There are 5 ways to turn a row about zero (a turn may also mirror it). The second row of each pair is the first, turned, with some noise. The first 30 pairs use one turn. New pairs use 2 turns, one after the other, and a turn may come again.
Known pairs, each followed by its turns in order:
11 -11 0 -9 7
-6 -12 4 0 12 : (3)

3 5 -14 15 -5
15 0 -1 15 -7 : (0)

-24 5 0 0 6
-12 13 7 16 -8 : (1)

-5 20 12 -22 7
20 15 17 8 -6 : (1)

-4 24 -19 7 -5
-12 -11 27 2 2 : (1)

26 4 1 -7 2
3 -12 7 5 24 : (0)

2 26 -9 -20 5
13 -8 11 -26 16 : (4)

-8 -2 -1 -2 -26
16 17 7 12 2 : (4)

-7 16 -8 -26 -15
32 7 1 14 2 : (2)

-19 0 -12 6 16
-10 -10 13 20 0 : (2)

-23 -4 -3 0 -5
-1 22 3 -3 -5 : (4)

-25 -10 4 15 8
-20 -6 11 9 -20 : (2)

-10 -7 -3 1 -13
0 14 -11 3 -6 : (0)

-12 -1 1 11 7
13 5 2 12 -2 : (3)

-1 7 -6 8 5
11 4 -7 -3 0 : (3)

2 -13 8 3 22
-26 -6 -8 1 -1 : (4)

7 -1 6 14 -1
-1 -10 -7 -5 -9 : (1)

-8 21 -8 -4 6
4 18 -15 -7 6 : (3)

0 16 -26 1 -26
15 26 5 27 3 : (0)

2 -17 -14 22 -19
16 4 -27 15 -3 : (0)

-17 -17 2 16 -7
-5 20 -7 12 -16 : (4)

26 1 6 -20 26
38 -10 -6 14 10 : (1)

-1 0 -1 0 -3
0 3 -2 1 -2 : (2)

-1 -9 26 -10 3
-19 -7 0 20 -2 : (3)

6 -6 -6 4 -6
3 -4 4 7 -8 : (4)

11 8 7 -1 1
5 3 4 -13 8 : (2)

26 2 -25 18 3
22 -20 -6 -25 5 : (3)

-8 16 -3 10 -5
-10 -3 15 1 -11 : (1)

-24 10 -16 0 -7
3 8 11 27 -6 : (2)

6 2 8 -16 -9
-13 6 1 1 14 : (0)

New pairs, each followed by its turns in order:
15 9 -8 5 -1
5 5 -20 0 2 : (1) (1)

8 24 -1 4 -6
8 -6 -2 -5 23 : (4) (0)

0 -4 -3 -6 -15
2 -8 -14 2 2 : (4) (4)

-11 1 -7 0 -4
1 10 -6 8 -1 : (1) (3)

-1 -1 1 -7 12
-1 -4 -10 -8 3 : (2) (0)

-6 8 -12 3 -5
-12 -2 -2 -6 -8 : (1) (0)

12 -4 -10 -9 -7
-7 -1 -14 11 3 : (4) (4)

13 -2 5 5 3
6 2 -13 -5 3 : (3) (0)

-3 -3 -3 26 -4
-13 -13 -4 -16 8 : (0) (1)

2 -1 0 7 12
0 5 7 12 4 : (2) (3)

1 10 5 -6 -3
-8 5 8 2 5 : (3) (1)

-12 10 -11 -13 3
-1 -13 -15 10 -8 : (2) (4)

1 -2 6 -5 -6
1 3 1 4 -10 : (3) (2)

-7 -1 0 -4 21
-6 -13 -8 -12 -10 : (3) (4)

-3 7 -25 5 -7
-17 1 -4 10 17 : (4) (0)

1 -1 2 -6 -6
3 -5 -2 5 -6 : (4) (1)

2 -1 6 12 -1
4 10 2 -5 6 : (2) (4)

5 5 -7 5 10
-12 -2 -7 -3 -5 : (1) (2)

-3 -2 25 0 -3
7 6 12 11 16 : (2) (4)

26 -7 -17 6 -17
25 -25 5 -2 3 : (0) (0)

3 6 2 2 7
-6 -3 1 -8 1 : (2) (0)

0 9 3 -13 7
12 -5 -10 -4 0 : (2) (1)

26 3 -17 -3 -1
-2 -18 7 13 22 : (1) (3)

2 20 -7 10 -7
10 -3 10 9 -15 : (2) (1)

3 10 6 -3 -7
-2 10 7 -6 -2 : (3) (3)

3 -25 -4 -16 3
-16 -13 -4 -18 -12 : (3) (0)

7 -7 7 2 2
-9 1 7 -1 -5 : (0) (4)

-2 4 -20 -5 -11
18 2 -4 -11 -10 : (4) (1)

-5 21 -10 0 3
-19 -7 0 -8 10 : (4) (3)

7 0 -2 0 17
-15 1 -7 -3 6 : (1) (2)

10 15 5 -4 5
-9 -10 -2 0 14 : (2) (4)

2 22 -5 5 -10
0 -20 10 9 8 : (4) (4)

-2 -26 5 -1 -15
13 19 19 -5 1 : (1) (0)

-3 14 -3 -26 -3
-11 -6 -14 15 18 : (4) (3)

-16 -1 -2 8 -2
-4 12 5 -2 -10 : (2) (2)

-2 -2 18 -7 -16
1 -20 4 14 -5 : (4) (1)

-3 -22 -2 10 26
-27 -18 -2 7 8 : (1) (1)

7 9 -2 26 0
1 14 -24 7 8 : (4) (2)

-6 14 5 11 15
3 9 -4 22 4 : (0) (4)

-9 -25 0 -6 -7
7 -3 15 20 12 : (1) (2)

2 0 -18 23 11
5 -18 6 25 -2 : (0) (4)

6 -9 4 -2 -13
-4 -13 -5 2 -11 : (4) (1)

-8 15 -7 -18 -1
0 9 23 -2 -9 : (3) (0)

6 -15 4 -8 15
8 14 10 15 -1 : (4) (3)

-1 26 -11 6 -13
13 -4 -28 6 -6 : (0) (4)

-3 3 8 9 -26
23 11 0 -4 -11 : (0) (3)

6 1 4 -9 -1
3 -4 -7 -2 8 : (2) (2)

2 -1 16 2 -7
-10 2 1 -13 -3 : (1) (3)

-1 1 -6 26 -2
-5 -2 -11 14 -21 : (1) (2)

-2 26 3 16 -8
5 -23 23 5 2 : (4) (4)

